There are 4 nested groupings, the coarsest first. Each group lies inside one group of the grouping before and may be the whole of it. The rows also spread widely along 16 directions, which tell nothing about the answers.
Known rows, each followed by its group in each grouping:
[-2.82 +1.26 +2.41 -0.50 +1.43 +0.42 +1.96 -1.29 -0.30 -2.19 +0.88 -0.05 +1.59 +0.34 +0.19 +2.00 -1.25 -2.08 +0.10 +0.50 +0.68 -1.75 +1.20 +0.60 +1.60 +0.56 +0.71 +2.00 +0.27]
j116 fozev j883 j235
[-2.63 -0.71 +0.75 +1.57 +0.47 +0.91 -0.76 +0.29 +2.39 -0.19 +0.10 -0.77 -0.23 +1.47 -1.73 +0.90 -0.35 -0.74 -0.74 -1.85 +0.42 -1.27 +0.19 +1.00 -2.60 +0.05 +0.27 -1.52 +0.24]
j715 zak j15 j962
[-0.38 -0.33 -0.24 +1.85 -0.59 -0.21 -0.12 +1.58 +0.65 -0.28 +1.01 -0.78 -1.29 -0.26 -0.49 -0.72 +1.90 -0.62 +1.13 -0.53 +0.74 +0.21 +0.93 +0.77 -3.38 +0.85 -0.09 -2.51 -1.00]
j715 sisa j182 j398
[+1.43 -1.15 +0.28 -1.77 -1.24 +0.41 +0.91 +3.50 +0.79 -4.76 -2.11 +0.03 +1.79 +0.67 -1.36 -1.51 +0.30 +1.12 -0.04 +1.09 -0.99 -2.22 +0.39 +1.83 +2.41 -0.02 -1.07 +0.65 -0.94]
j715 sisa j182 j936
[-1.50 +0.09 +1.44 +2.88 +0.54 +2.11 +1.85 -1.18 +0.07 +4.05 +1.37 +0.72 -0.15 -0.50 -0.69 +1.95 -0.65 -0.30 -1.55 -0.31 -2.02 -1.18 -0.88 -1.83 +0.55 -1.13 +1.51 -0.07 +3.08]
j116 fozev j11 j409
[+1.24 -1.57 -1.27 -1.47 -2.26 +2.08 -1.87 -1.68 +1.98 +0.76 -0.57 -0.09 +0.34 +2.20 -0.69 +0.15 +1.49 +0.23 +2.22 +2.71 +0.65 -0.06 +1.02 +1.28 +1.16 +1.29 -0.67 +0.30 +2.09]
j116 fozev j883 j858
[+1.62 +0.25 -0.41 -0.61 -0.47 +0.04 -0.51 -0.75 -0.05 +1.22 -1.33 +1.10 +0.76 +1.23 -0.22 -0.95 +0.14 +0.16 +1.45 +0.84 +1.21 +1.32 +0.22 -0.63 +0.69 +0.93 -0.64 +0.16 -0.36]
j116 fozev j4 j670
[+0.36 -0.94 -1.78 -1.49 -0.46 +0.22 -0.63 +2.22 +2.39 -2.24 -0.99 -0.45 +0.07 -2.68 -0.74 -1.70 +1.36 +0.50 +2.05 +0.94 +1.06 -0.65 +1.01 +2.23 -1.80 +2.15 -0.25 +1.55 -2.82]
j116 loro j190 j657
[-2.30 +0.83 +2.30 +1.37 +1.76 +0.46 +2.72 +1.39 +0.09 -1.90 +0.23 +0.69 +0.74 -0.25 -1.16 +0.89 -1.44 +0.12 -1.23 -1.02 +0.01 -0.81 -1.29 +0.40 -1.60 +0.65 -0.01 +0.57 -0.74]
j715 sisa j112 j349
[+0.08 -0.11 -0.43 -1.00 +0.37 +0.46 -2.24 -0.80 +1.64 +0.02 -1.62 -0.24 -0.28 +2.28 -2.18 -0.30 -0.69 -2.62 -0.36 -0.99 +2.69 +0.98 +1.72 +2.05 -0.09 +0.52 -0.48 +0.87 -1.73]
j116 loro j150 j34
[-0.62 -0.60 -0.67 -1.89 -1.05 +0.36 -3.02 -0.28 +0.46 -0.25 +0.47 +1.30 -0.08 -2.30 +2.12 +1.61 +1.84 -0.83 +1.96 +2.45 +2.08 -0.59 +1.74 +0.41 +1.06 +0.09 -0.71 -0.72 +1.77]
j116 Bubam j673 j854
[-0.31 -0.15 -0.63 -0.12 +0.50 +0.52 -0.52 -1.18 +0.62 -0.78 +0.79 -0.45 +0.32 -0.50 -0.80 -0.80 -0.35 -0.59 -0.63 +1.00 +0.95 +1.03 +0.27 +0.31 +0.74 -0.26 +0.69 +0.52 +0.19]
j715 zak j15 j962
[-0.06 +0.57 +0.46 +0.30 -0.71 +1.34 +0.85 -0.84 -0.84 -0.18 +1.28 -3.06 +1.08 -0.75 -0.35 -0.03 +1.04 +1.24 +0.08 +0.00 -0.95 -0.97 -1.35 -1.24 +0.79 +1.67 +1.53 +0.11 +0.01]
j116 Bubam j673 j854
[-1.19 -3.33 -1.77 +0.87 -1.51 -0.16 -2.83 +0.87 +0.95 +2.94 -1.21 +2.30 +0.03 +1.82 -0.78 +0.62 +0.63 -0.31 +0.32 +0.01 +2.43 -0.87 -1.06 +1.26 -1.19 -0.52 +1.44 -1.98 -0.07]
j715 sisa j112 j349
[-0.34 -1.25 -1.83 +1.45 +0.20 -0.84 +0.69 -0.14 -1.06 +0.24 +0.88 +0.26 +1.89 -0.75 +0.16 -1.59 +0.25 +1.24 +0.29 +1.74 +0.98 +1.02 -1.82 -1.20 -0.03 -0.54 +1.38 -1.53 -0.88]
j715 sisa j112 j349
[-2.94 -1.44 -0.43 +0.43 +0.63 +0.25 -0.19 +2.73 +2.00 -4.33 +1.02 +0.53 +0.21 -1.88 -1.71 -0.51 +1.27 +1.13 -0.16 +0.71 +0.40 -0.48 +0.42 +2.16 -1.83 -1.09 +1.33 -1.47 +1.20]
j116 Bubam j673 j854
[-1.48 +1.51 +1.83 -0.29 +0.40 +0.08 +1.21 -1.87 +1.16 -1.30 +0.02 -2.37 +0.84 +2.40 -1.45 +0.77 -1.27 -0.90 -1.16 -1.67 +0.78 -0.36 -0.47 +0.18 -0.71 +1.47 +0.77 +1.11 -1.33]
j715 sisa j112 j349
[+0.12 +1.40 +1.84 -0.67 -2.44 -1.30 +1.26 +0.23 +0.29 -1.58 -1.13 -1.30 +0.72 +1.65 -1.72 -0.26 -0.53 +1.50 -1.76 -1.59 +0.93 -0.83 -1.94 +0.46 -0.12 +1.65 +3.03 +2.01 -0.34]
j715 zak j15 j962
[-0.15 -0.26 -0.32 +0.38 -0.50 +0.50 -0.68 -1.43 -0.07 +0.63 +1.09 -2.14 +0.29 -0.51 -0.17 +0.58 +0.66 +0.20 -0.93 +1.54 +0.98 -0.87 -1.46 +0.09 +0.27 +1.40 +0.58 +0.10 -0.96]
j116 loro j150 j34
[+0.54 -1.62 -1.41 +1.16 +1.49 -0.15 +1.83 -0.17 -0.05 -0.53 +0.59 +0.83 +1.37 -0.17 -0.92 -1.56 -0.70 -0.97 -1.64 +3.93 -0.37 +0.06 +0.56 +0.36 +2.74 -2.31 +0.28 -0.73 +0.05]
j116 Bubam j673 j854
[-1.97 -0.87 -1.30 -0.77 +2.33 -0.26 -2.25 -0.37 +0.44 -1.00 -0.73 +2.91 +1.37 -0.35 -0.40 -0.37 -1.10 -0.54 +0.90 +0.54 +3.33 +2.09 +0.17 +0.51 -0.05 -0.80 -0.21 -0.09 -0.69]
j116 fozev j4 j670
[-0.09 -0.22 +0.88 +1.53 +0.26 +0.76 +1.72 +0.32 -0.27 +0.65 -0.03 -0.05 +0.61 +1.90 -1.01 -0.15 +0.02 -0.80 +0.83 +0.53 -0.23 -1.13 +0.38 +0.37 -0.13 +1.11 -0.10 -0.54 -0.53]
j116 fozev j883 j858
[-2.52 -0.13 -1.29 +0.06 +0.42 +0.34 -1.45 -0.87 +0.64 -2.65 +0.49 -1.66 +2.55 -1.09 +0.02 -0.13 -0.15 +0.66 +1.05 -1.56 +1.91 +1.55 -0.32 -0.82 -1.59 -0.15 +0.51 -0.91 -0.40]
j715 sisa j182 j398
[-1.29 +0.67 +0.10 +1.30 +0.12 -1.66 -1.03 -0.09 -0.92 +0.42 +1.42 -0.56 +0.04 -1.12 +0.88 +0.27 +0.67 -0.40 -0.67 -1.01 +1.35 +0.27 -0.15 -1.66 -0.81 -1.02 +1.20 -2.64 -0.26]
j715 sisa j182 j398
[-0.69 -1.20 -0.51 +0.36 -1.22 -2.10 -0.34 +1.85 +0.84 -1.49 -0.65 +0.54 +0.55 -0.26 -0.85 -0.21 +0.32 -0.10 -1.60 +1.22 +1.87 -1.67 -0.29 +1.80 -0.19 -0.78 +1.55 -0.70 -1.11]
j116 loro j150 j34
[+1.15 -1.86 +0.14 +1.24 -1.09 +0.78 +0.43 +1.97 +1.93 -0.87 -0.97 -0.89 -0.67 +2.87 -3.00 -0.88 +0.58 +0.47 -1.56 +1.24 -0.70 -2.07 -0.57 +2.67 -0.81 +0.72 -0.62 -1.15 -1.07]
j116 fozev j4 j670
[-2.18 +0.10 +1.31 +1.83 +1.43 -1.95 +0.09 +2.94 +0.50 -2.03 +0.72 +0.79 -2.10 +0.98 -2.88 -0.83 +0.35 -0.44 -2.02 -1.17 +1.93 -0.43 -0.38 +2.63 -3.27 +0.14 +1.97 -1.81 -1.76]
j116 fozev j883 j858
[-1.71 -0.86 -0.39 +0.76 +1.09 -0.41 -0.91 +0.22 +0.39 -0.10 -0.71 +0.27 +1.87 +1.29 -1.98 -0.46 -1.51 +0.17 -2.11 -1.49 +0.40 -0.71 -0.71 -0.67 +1.50 -2.32 +1.93 -1.11 -0.16]
j116 fozev j883 j858
[-0.14 -2.91 -2.15 +0.86 +0.37 +3.74 +0.09 +0.38 +0.48 +0.05 -0.07 +1.46 +2.38 -0.82 -0.44 -0.49 +0.09 -0.51 +2.29 +2.56 -1.03 -0.10 +1.55 +0.41 +2.26 -1.43 -1.38 -0.04 +1.99]
j116 fozev j883 j235
[-0.94 -0.11 +0.45 +0.61 +0.15 +1.30 -0.18 +1.31 +1.29 -0.85 +0.26 -0.43 +0.56 -1.67 +0.00 +0.75 +0.20 +0.75 -0.29 -0.36 -0.97 -1.41 -0.22 -0.66 -0.74 -0.38 -1.48 -1.22 +0.33]
j715 sisa j112 j349
[+0.37 +0.61 +0.55 -1.32 +0.62 +0.33 -0.32 -1.01 +1.01 -2.27 -0.44 -2.73 +1.11 +1.94 -0.48 -0.11 +0.43 -0.08 +0.66 +1.25 +0.80 -1.02 +0.21 +0.64 -0.03 +2.53 -2.11 -0.26 -2.06]
j116 loro j190 j657
[-1.31 +0.13 +0.52 +0.16 +1.72 -0.16 +0.05 -0.98 +0.47 -1.05 +2.11 +0.30 -0.68 -1.00 +0.05 +0.44 +0.42 -0.29 -0.87 +2.87 +0.60 -0.54 -0.25 +0.43 +0.62 +0.00 +0.23 -0.57 +0.21]
j116 fozev j4 j670

New rows. What belongs after each?
[-0.71 +1.25 +0.44 -1.47 +0.32 +2.06 -0.13 -1.68 +0.74 -0.75 -0.18 -0.36 +1.67 -0.16 -0.37 +0.23 -0.59 -0.21 +1.38 -1.30 +0.05 +1.52 +0.86 -1.30 +1.32 +0.16 +0.01 +1.62 +1.42]
j715 sisa j112 j349
[+0.30 -0.27 -1.00 -1.05 -1.58 -1.46 +1.21 +0.35 +0.37 -2.15 -0.52 -0.72 +2.45 -2.56 +1.36 -0.94 -0.13 +0.96 +0.79 +1.92 +0.89 -1.52 -0.40 -0.09 +0.90 +0.94 +1.22 +1.62 -1.92]
j715 zak j15 j962
[-1.58 -1.22 -0.49 +0.82 -0.37 +0.31 +0.80 +1.21 +1.00 -0.89 -0.99 +2.38 +1.93 +0.50 -0.98 -0.17 +0.22 -0.01 +1.68 +0.57 +1.00 +0.52 +0.93 +0.85 -0.52 -1.03 +0.77 -0.45 +1.85]
j116 loro j150 j34
[+1.01 +0.27 +0.01 +1.09 -0.52 +1.23 +2.00 +0.88 -1.70 -0.57 +0.38 -1.58 +1.07 -0.89 -0.48 -1.16 +1.03 -0.14 +1.59 +0.48 +0.11 +0.04 -0.24 +0.20 -0.12 +2.39 +0.29 +0.89 -1.89]
j116 loro j150 j34
[-1.62 +2.10 +0.65 -0.36 +2.61 -1.55 +0.03 -1.60 -0.22 -0.41 +2.75 +0.51 -0.47 -3.37 +2.18 +0.21 +0.55 -0.53 +0.18 +1.43 +0.53 +0.76 +1.00 -2.41 +0.51 -0.91 +0.10 -1.34 +0.25]
j715 sisa j182 j398
[+2.35 -0.58 -0.06 -1.52 -1.81 -0.77 -0.90 +0.69 -0.55 -2.23 +0.16 -1.95 +0.07 -0.67 +1.12 -0.03 +1.25 -0.20 -1.27 +3.41 +0.56 -2.71 -0.28 +1.04 +2.55 +1.06 -1.55 -0.27 -2.05]
j715 sisa j182 j936
[-0.44 -1.25 -1.28 +0.39 +1.66 +0.77 -0.70 -0.74 -0.94 +0.32 +1.12 -1.17 +0.78 -0.12 -0.15 -0.68 +0.61 -2.33 +0.82 +1.53 +0.85 -0.77 +1.03 +0.42 +1.62 +0.28 +0.41 -0.70 -2.04]
j116 loro j190 j657
[-2.91 -1.55 -0.26 -0.64 +1.00 +2.04 -1.88 +0.62 +1.84 -1.71 +0.68 +1.91 -1.01 -1.49 -1.70 +1.28 +0.20 -0.97 -0.42 +0.99 +1.98 +0.28 +0.58 +3.18 -0.86 -0.12 +0.85 +1.20 +1.62]
j116 Bubam j673 j854
[-2.40 -0.09 +0.49 -0.46 +1.63 +0.69 -1.20 -0.26 -0.11 -1.35 +1.69 -0.59 +0.18 -1.13 -0.19 +0.47 +0.52 -0.10 -0.42 -0.50 +0.11 -0.89 -0.25 -0.42 +1.16 -0.62 +1.38 -0.74 +0.19]
j715 sisa j182 j398
[-0.74 -1.63 -1.19 +0.21 -1.00 -0.06 +0.53 +1.27 +0.19 -2.27 +0.33 +1.92 +0.03 +0.42 -1.03 -1.25 +1.33 -1.64 +2.24 +1.59 +2.51 +1.76 +1.83 +3.20 -1.12 +0.21 +1.84 +0.51 +0.21]
j715 sisa j182 j398
[-0.24 -2.47 -1.56 +0.87 -0.37 +3.47 -0.75 +0.73 +1.76 +0.29 -0.03 +0.16 -0.25 +0.67 -2.64 -1.35 +0.74 -0.80 +1.59 -0.10 -0.28 +0.74 +1.17 +2.14 -0.69 +0.36 +0.53 +0.39 +0.93]
j715 zak j15 j962
[-0.15 -3.29 -0.41 -0.08 -1.38 +3.01 +0.09 +0.62 +1.78 -1.25 -0.85 +0.41 +1.70 +2.22 -1.18 +0.35 +0.54 +0.94 +1.23 +2.96 -0.95 -2.40 -0.41 +2.21 +1.32 +0.71 -0.97 -0.03 +1.88]
j715 zak j15 j962
[-0.33 +1.34 +0.83 -1.59 +0.43 -0.98 +0.11 +0.20 +2.05 -2.17 +0.01 -0.18 -0.35 -0.55 -0.25 -0.24 +0.85 +0.06 +0.47 +1.41 +0.76 -0.77 +1.31 +0.74 -0.30 +1.01 -0.69 +0.17 -0.69]
j116 loro j150 j34
[-0.88 -1.44 -1.02 +1.78 -0.16 +0.51 +0.45 +0.07 -1.43 +1.15 -0.24 +0.03 +2.40 +0.65 -0.30 -0.05 -0.10 -1.86 +0.86 -0.11 +0.92 -0.56 +0.51 -0.22 +1.00 -0.73 +1.58 -0.67 -0.18]
j116 loro j190 j657
[+0.26 +0.01 +0.11 +0.25 -0.59 +1.11 +0.70 -0.45 +0.33 -0.77 -0.61 -3.01 +1.08 +1.20 -1.75 -0.44 -0.90 -0.91 -1.09 -1.83 +0.15 -0.67 -0.38 +0.67 +0.08 +1.27 +0.79 +1.50 -2.55]
j715 sisa j182 j398
[-0.74 -0.38 +0.20 +0.22 +0.56 -0.74 +1.05 +0.81 +0.87 -1.65 -1.04 -0.26 +1.45 +1.50 -1.30 -0.68 -0.36 -0.19 +0.13 +0.59 +1.09 -1.03 -0.08 +1.18 -0.56 +0.88 +0.01 -0.11 -2.16]
j116 loro j150 j34
[-0.18 -2.76 -0.71 +1.50 -1.48 +2.30 +1.34 +1.18 +0.18 -0.22 +0.39 -1.07 +0.92 +0.11 -0.80 +0.03 +1.22 +1.17 +0.90 +1.76 -0.70 -2.11 -1.96 +1.67 -0.91 +2.13 +0.49 +0.19 -0.79]
j715 sisa j182 j398
[-0.10 -0.30 -0.55 -0.84 +0.49 -1.21 +0.32 -0.75 +2.16 -0.22 -0.46 -0.47 +0.39 +0.47 -1.18 -0.90 -1.01 -0.08 -1.90 +0.83 +0.43 -0.82 -0.50 +0.22 +0.72 -0.44 +0.95 +0.63 -1.94]
j715 sisa j112 j349
[+0.80 -0.20 -1.55 -1.15 -0.35 +1.29 -2.33 -1.77 +1.14 +2.55 +0.60 -1.71 -1.09 -0.93 -0.20 -0.43 +1.61 -1.66 +1.35 +0.48 +0.65 -0.19 +1.57 +0.06 +0.74 +1.40 +0.73 +0.73 -0.95]
j116 loro j190 j657
[-0.60 -0.18 +0.63 -0.70 +2.24 +0.61 -1.38 -0.76 -0.87 +0.14 -0.06 +2.00 -0.11 -0.06 +0.03 +1.34 -0.99 -2.05 -1.09 +2.32 +2.52 -0.05 +0.00 +1.21 +1.91 +0.33 -1.66 +0.84 -0.85]
j116 loro j150 j34
[+0.20 -0.57 +0.49 -2.00 +0.76 +1.72 -1.28 +1.84 +0.91 -0.79 -1.62 +2.29 -0.30 -0.30 +0.19 +0.34 +0.73 +0.42 +3.30 +1.55 +1.41 -1.16 +0.58 +1.93 -0.77 +3.43 -3.17 +1.30 -1.63]
j116 fozev j883 j235
[-0.42 -1.45 -0.35 +1.52 -0.38 -2.48 +1.68 +1.75 -1.19 -1.59 +1.25 +2.13 +0.71 +0.37 +0.39 -1.26 +1.60 +0.92 +0.00 +3.56 +0.63 -0.41 -0.54 +0.29 +0.56 -1.65 +1.80 -3.09 +0.94]
j715 sisa j182 j398
[+0.05 +1.40 -0.53 -0.55 +0.77 +0.03 -2.20 +0.28 -1.58 -1.56 +0.02 -0.11 +2.01 -2.84 +1.23 -0.37 +0.13 -0.45 +0.63 -0.73 +1.51 +1.70 +1.36 -2.25 +1.73 -1.50 -1.45 -1.31 -0.01]
j116 loro j150 j34
[+0.79 -0.40 -0.08 +1.38 +0.37 -1.04 -0.81 +0.65 -0.50 -0.13 +3.28 -1.45 -2.75 -0.95 +0.41 -0.80 +2.90 -0.13 -1.32 +3.29 -0.37 -1.13 -0.08 +0.12 -0.22 -0.10 -0.44 -3.97 -0.44]
j715 sisa j182 j936
[+0.45 -0.31 +0.04 -0.54 +0.88 +0.49 +0.34 +1.10 +2.43 -0.91 -0.86 +0.39 -0.21 -1.21 -0.42 +0.08 -0.26 -0.99 -0.56 +2.20 -0.27 -2.02 +1.50 +1.43 +0.39 +0.21 -2.43 +0.57 -1.54]
j116 loro j150 j34
[-1.42 -0.06 +2.02 -0.36 +1.30 -0.23 +1.16 +1.84 +0.10 -3.35 +0.46 +1.35 -0.94 +1.00 -1.35 +0.40 -0.19 -2.30 -0.93 +0.94 +1.29 -1.23 +1.14 +3.18 +0.27 +0.38 +0.19 +0.66 -1.13]
j715 sisa j112 j349
[-1.88 -1.04 -0.47 +1.50 -0.26 +0.84 -1.12 +0.22 -2.38 -2.82 +0.43 -2.13 +2.67 +0.28 -1.26 +0.50 -0.52 +0.53 -1.40 -1.00 +2.88 +1.05 -2.69 +0.83 -0.82 +0.57 +1.29 -0.78 -0.92]
j116 Bubam j673 j854
[-0.04 +0.55 +0.50 -0.73 -1.50 +0.75 -1.44 -0.66 +1.06 -0.70 -0.29 -2.04 +0.02 -0.38 -0.93 +0.76 -0.68 -1.53 -1.94 -1.54 +0.79 -0.94 +0.76 +0.72 +1.06 -0.03 +0.99 +1.55 -0.17]
j715 zak j15 j962
[-0.54 +1.32 +1.55 +0.02 +2.07 -0.37 +0.30 -1.30 -0.81 -0.91 +0.37 -1.34 +0.10 +3.43 -2.75 -1.17 -1.00 +0.42 -2.48 -1.69 +0.59 +1.29 -1.95 -0.63 +0.85 +0.39 +1.62 -0.46 -1.18]
j715 sisa j182 j398
[+0.60 -0.81 +0.91 -0.70 -0.27 +1.43 -2.13 -0.99 +0.11 +0.91 -0.72 -1.03 -1.17 +3.29 -2.05 +1.08 -0.43 -2.33 -1.67 +0.01 +1.75 -1.50 -0.27 +2.52 +1.44 +1.77 -0.02 +1.11 -1.86]
j116 fozev j4 j670
[+0.80 +0.47 +0.46 -1.73 +0.26 +0.66 -0.51 +0.90 +0.32 -0.15 -1.29 +1.29 +1.28 -0.91 +0.99 +0.11 +0.90 +1.73 +2.00 +1.47 -0.45 -1.21 -0.01 -1.38 +1.40 +1.10 -2.09 -0.27 +0.63]
j116 loro j190 j657
[-0.44 +0.01 +0.89 +1.49 +0.73 -0.76 +1.26 -0.17 -0.83 +0.85 +0.36 +1.21 +0.31 +0.02 +0.91 +1.18 -0.23 -0.74 -0.49 +2.61 +1.51 -0.70 -0.67 +0.02 -0.76 +0.83 -1.07 -1.16 -0.47]
j116 Bubam j673 j854
[-0.25 +1.10 +1.35 +0.15 +0.92 +0.00 +3.30 +0.91 +1.68 -1.20 -0.16 +1.36 +0.10 +0.11 -1.26 -1.08 -0.15 +0.54 +0.30 +0.58 -1.49 +0.13 +0.77 -0.20 -0.35 -0.02 +0.04 +0.62 +0.95]
j715 sisa j182 j936
[+0.91 -0.97 -2.07 -0.26 -0.99 +0.82 -0.65 -1.93 +0.37 +2.58 +0.83 -1.27 +1.03 -0.58 +0.56 -1.21 +1.69 +1.30 +2.34 +2.08 -0.57 -0.44 -0.20 -1.75 +1.38 +0.93 +1.09 -0.53 +0.13]
j116 fozev j883 j235
[+0.66 -1.22 -0.59 -0.71 -1.27 +1.45 -1.52 +0.87 -0.52 -1.13 -0.40 -0.70 +0.28 +0.33 -2.00 -1.17 +0.29 +0.34 -0.72 -0.41 +0.81 -0.06 -0.98 +1.49 +1.62 +0.60 +1.88 +1.23 -0.41]
j715 zak j15 j962
[-1.40 +1.06 +1.71 -0.95 +1.66 +2.13 -0.06 +0.68 +0.84 -2.93 -2.24 +1.73 +1.90 +0.34 -1.96 +0.86 -3.63 -3.55 -1.58 -3.13 +0.83 +0.77 +2.95 +1.11 +2.40 -2.25 -1.11 +2.90 +0.94]
j715 zak j15 j962
[-0.42 +1.41 +0.28 +0.52 -0.04 +0.76 +0.48 -1.10 +0.94 +1.91 -0.61 -0.13 +1.39 -0.68 -0.25 +0.26 -1.20 -0.30 -0.14 -2.63 -0.58 +1.02 +0.49 -2.78 +0.17 -1.19 +0.26 +0.18 +1.03]
j715 sisa j112 j349
[-1.65 +1.22 +1.79 +1.15 +1.03 -0.16 +2.75 +0.36 +0.29 -1.73 +2.21 -3.20 -1.10 +0.34 -3.07 -1.14 +0.24 -0.56 -2.06 -1.49 -1.15 -1.80 -0.36 +1.18 -0.40 +1.24 +4.18 +1.20 -1.98]
j116 fozev j883 j858
[+0.30 -0.65 -0.81 -0.89 +0.13 +0.03 +0.92 +0.69 -0.54 -2.15 -0.09 +0.48 +1.80 -1.54 +0.92 -0.70 +0.53 -1.05 +1.81 +2.89 +0.92 -0.51 +1.53 +0.74 +1.70 +0.40 -0.49 +0.47 -1.00]
j116 Bubam j673 j854
[+1.53 +0.08 -1.19 -1.58 -1.11 -1.66 +0.40 +0.87 +0.87 -0.23 -2.04 +0.47 +0.70 +0.51 -1.59 -2.64 -0.21 -0.43 +0.84 -0.35 +1.52 +0.16 +1.06 +1.02 +0.83 +0.84 +2.33 +2.18 -2.82]
j116 fozev j883 j858
[-0.49 +0.90 +0.19 +0.52 +0.62 -2.85 +0.20 +1.50 +1.15 -2.85 +1.00 -0.47 -1.00 -1.11 +0.43 -1.14 +1.29 -1.41 +0.61 +1.29 +1.73 -0.42 +2.35 +1.12 -2.39 +0.23 -0.66 -2.33 -2.58]
j116 fozev j4 j670
[+0.23 -0.05 -0.16 +0.74 -1.19 -1.63 +0.26 +0.88 -0.56 -0.75 +1.31 -0.82 -0.33 -1.23 +0.05 -0.52 +0.96 -0.75 -1.59 +0.88 +0.67 -0.75 +0.22 +0.12 +0.63 -1.09 +1.75 -1.29 -0.58]
j715 sisa j112 j349
[-0.41 +0.26 +1.13 +0.73 +0.15 +1.23 +0.73 +0.91 -0.30 +0.27 -0.17 -0.62 -0.25 -0.36 -1.66 +0.42 -0.11 +0.85 -1.27 -0.86 +0.10 -0.69 -1.93 +0.47 -0.97 +1.85 +0.77 +0.86 -0.82]
j116 Bubam j673 j854
[+0.58 -1.14 -2.81 +0.33 -0.64 -2.44 -0.14 -1.49 +1.82 -0.03 +1.75 -0.62 +0.07 -1.93 +0.53 -1.57 +0.74 -1.36 -1.20 +4.48 +0.79 -0.40 +1.95 +0.29 +1.62 -2.51 +1.61 -1.15 -0.30]
j116 fozev j883 j858
[-0.43 +0.39 +0.70 +1.28 -1.28 -0.06 +2.37 +2.26 +1.96 +0.44 -0.12 +0.80 -0.69 -2.25 +0.04 +0.09 +0.92 +0.34 +0.94 -0.58 -1.16 -1.43 +0.81 +0.09 -2.67 +0.61 +0.49 +0.23 +0.12]
j715 sisa j182 j398
[-0.64 +0.32 -0.82 -1.01 +2.02 -0.60 -1.60 -0.50 +1.52 -1.01 +0.50 -1.14 +0.48 -0.13 -1.16 -1.92 +0.81 +1.50 -0.06 +0.35 -0.04 +0.29 -0.17 -1.29 +0.74 -0.51 +0.24 -1.95 -1.00]
j116 loro j150 j34
